There are 4 ways to turn a row about zero (a turn may also mirror it). The second row of each pair is the first, turned, with some noise.
(in the rows, 128 means zero)
Some pairs, each with its turn after it:
[112 114 114 130]
[108 142 123 124] : z_38

[ 99 150 106 132]
[114 131 159 156] : z_516

[101  63 150 127]
[101  79  85 103] : z_486

[151 116 148 160]
[100 119 124 164] : z_486

[153 138 127 129]
[153 120 130 120] : z_516

[ 99 107 112 129]
[142 116  99 113] : z_486

[116 115  78 136]
[135 165 136 170] : z_516

[ 67 114  45 145]
[138 121  28 156] : z_343

[123 144 135 150]
[140 119 135 150] : z_486

[139 106 122 204]
[160  55 118 110] : z_343

[ 82 142  48 133]
[206 156  92 114] : z_486

[ 85 158 125 132]
[ 98 121 163 145] : z_516

[ 77 113 115  94]
[ 84 169 147 129] : z_516

[141  45  45  53]
[ 59 129  95 244] : z_343

[ 45 124 156 193]
[128 182 179  51] : z_38

[131  82 114 146]
[136  92 124 161] : z_343

[ 91 129  83 116]
[102 178 120 143] : z_38

[ 79 128 122 139]
[166 142  95 132] : z_343

[109 126 108 113]
[118 155 114 136] : z_38

[113 170 121  61]
[174 166  87 170] : z_38

New pairs, each followed by its turn:
[143 121 148 147]
[134 108 100 123] : z_516

[135 152 211 181]
[186 111 189  73] : z_343

[138 131 142 129]
[126 125 148 121] : z_343

[142 147 128 144]
[134 138 139 151] : z_486

[135 107 152 105]
[134 110  97 113] : z_38

[131 129 165 113]
[136 147 164 129] : z_343

[163 139  45  93]
[195 180 166 142] : z_516

[142 110 145 138]
[129 121 101 121] : z_516

[130  47 105 132]
[130  82 119 200] : z_343

[114 132 134  49]
[122 133 160  54] : z_486

[114  78 139 119]
[ 99 156  92 115] : z_516

[147 135 111 126]
[120 117 132 151] : z_38

[ 91 130 114 124]
[162 116 117 111] : z_486

[195 144 167 123]
[164  61 130 143] : z_38

[157 101 131 104]
[ 93 144 120 107] : z_486

[116  95 179 110]
[ 91  82 131 102] : z_486

[101 131 126 133]
[149 113 126 129] : z_486

[118 127 137 180]
[163  95 120 104] : z_343

[130 120 160 141]
[108 100 132 142] : z_486

[157 135  45 211]
[ 60 119 219 166] : z_38

[153 138  95 159]
[168 123 126 164] : z_516

[117 140 129 100]
[121 136 152 108] : z_516

[150 127 126  45]
[148 121  56 170] : z_38

[145 211 138 155]
[156 148 192 182] : z_486

[118 133 145 167]
[115  95 116 148] : z_516

[115 128 102 120]
[119 134 103 141] : z_343

[123 163 140 137]
[143 125 159 145] : z_486

[117 127 125 149]
[121 120 120 149] : z_516

[197  98 126 134]
[ 67 164 110 147] : z_486

[172 118  45  96]
[ 78 121 106 205] : z_38

[111  96 119 106]
[125 120 107  95] : z_486

[127 185 180 116]
[207 128 137 127] : z_38

[142 128  91 109]
[157 159 143 128] : z_516

[152 128  97 110]
[124 170 123 117] : z_486

[135 122 171 139]
[148 108 131  98] : z_38

[116 120 161 149]
[138 122 143  87] : z_38

[200 141 145 144]
[140  62 151 149] : z_38

[132  77 165 125]
[150 111 166 166] : z_343

[184 104  88  98]
[192 173 117 110] : z_516

[ 84 171 116 170]
[139 173 184 120] : z_38

[120 139 141 150]
[149 125 129 107] : z_343

[165 145 157 113]
[ 94 140 166 136] : z_486

[144 138 141 157]
[134 110 157 120] : z_38

[101 148 135 119]
[148 153 128 122] : z_38

[174 115 155 139]
[117  99 174 121] : z_343

[124 113  45 149]
[156 177 133 195] : z_516

[170 156 144 100]
[167 100 114 158] : z_38

[164 104 153 132]
[123 103 168 137] : z_343

[149 121 124 129]
[113 116 136 128] : z_343

[125 126 211  58]
[201 108  55  97] : z_38

[165 132 120 145]
[120  96 150 145] : z_38

[106 130 137 126]
[140 111 130 120] : z_486

[113 140 129 140]
[134 142 143 124] : z_38

[126 103 134 135]
[115 122 121 107] : z_38

[149 121 139 113]
[138 105 113 133] : z_38

[128 149 110 151]
[124 136 158 145] : z_38

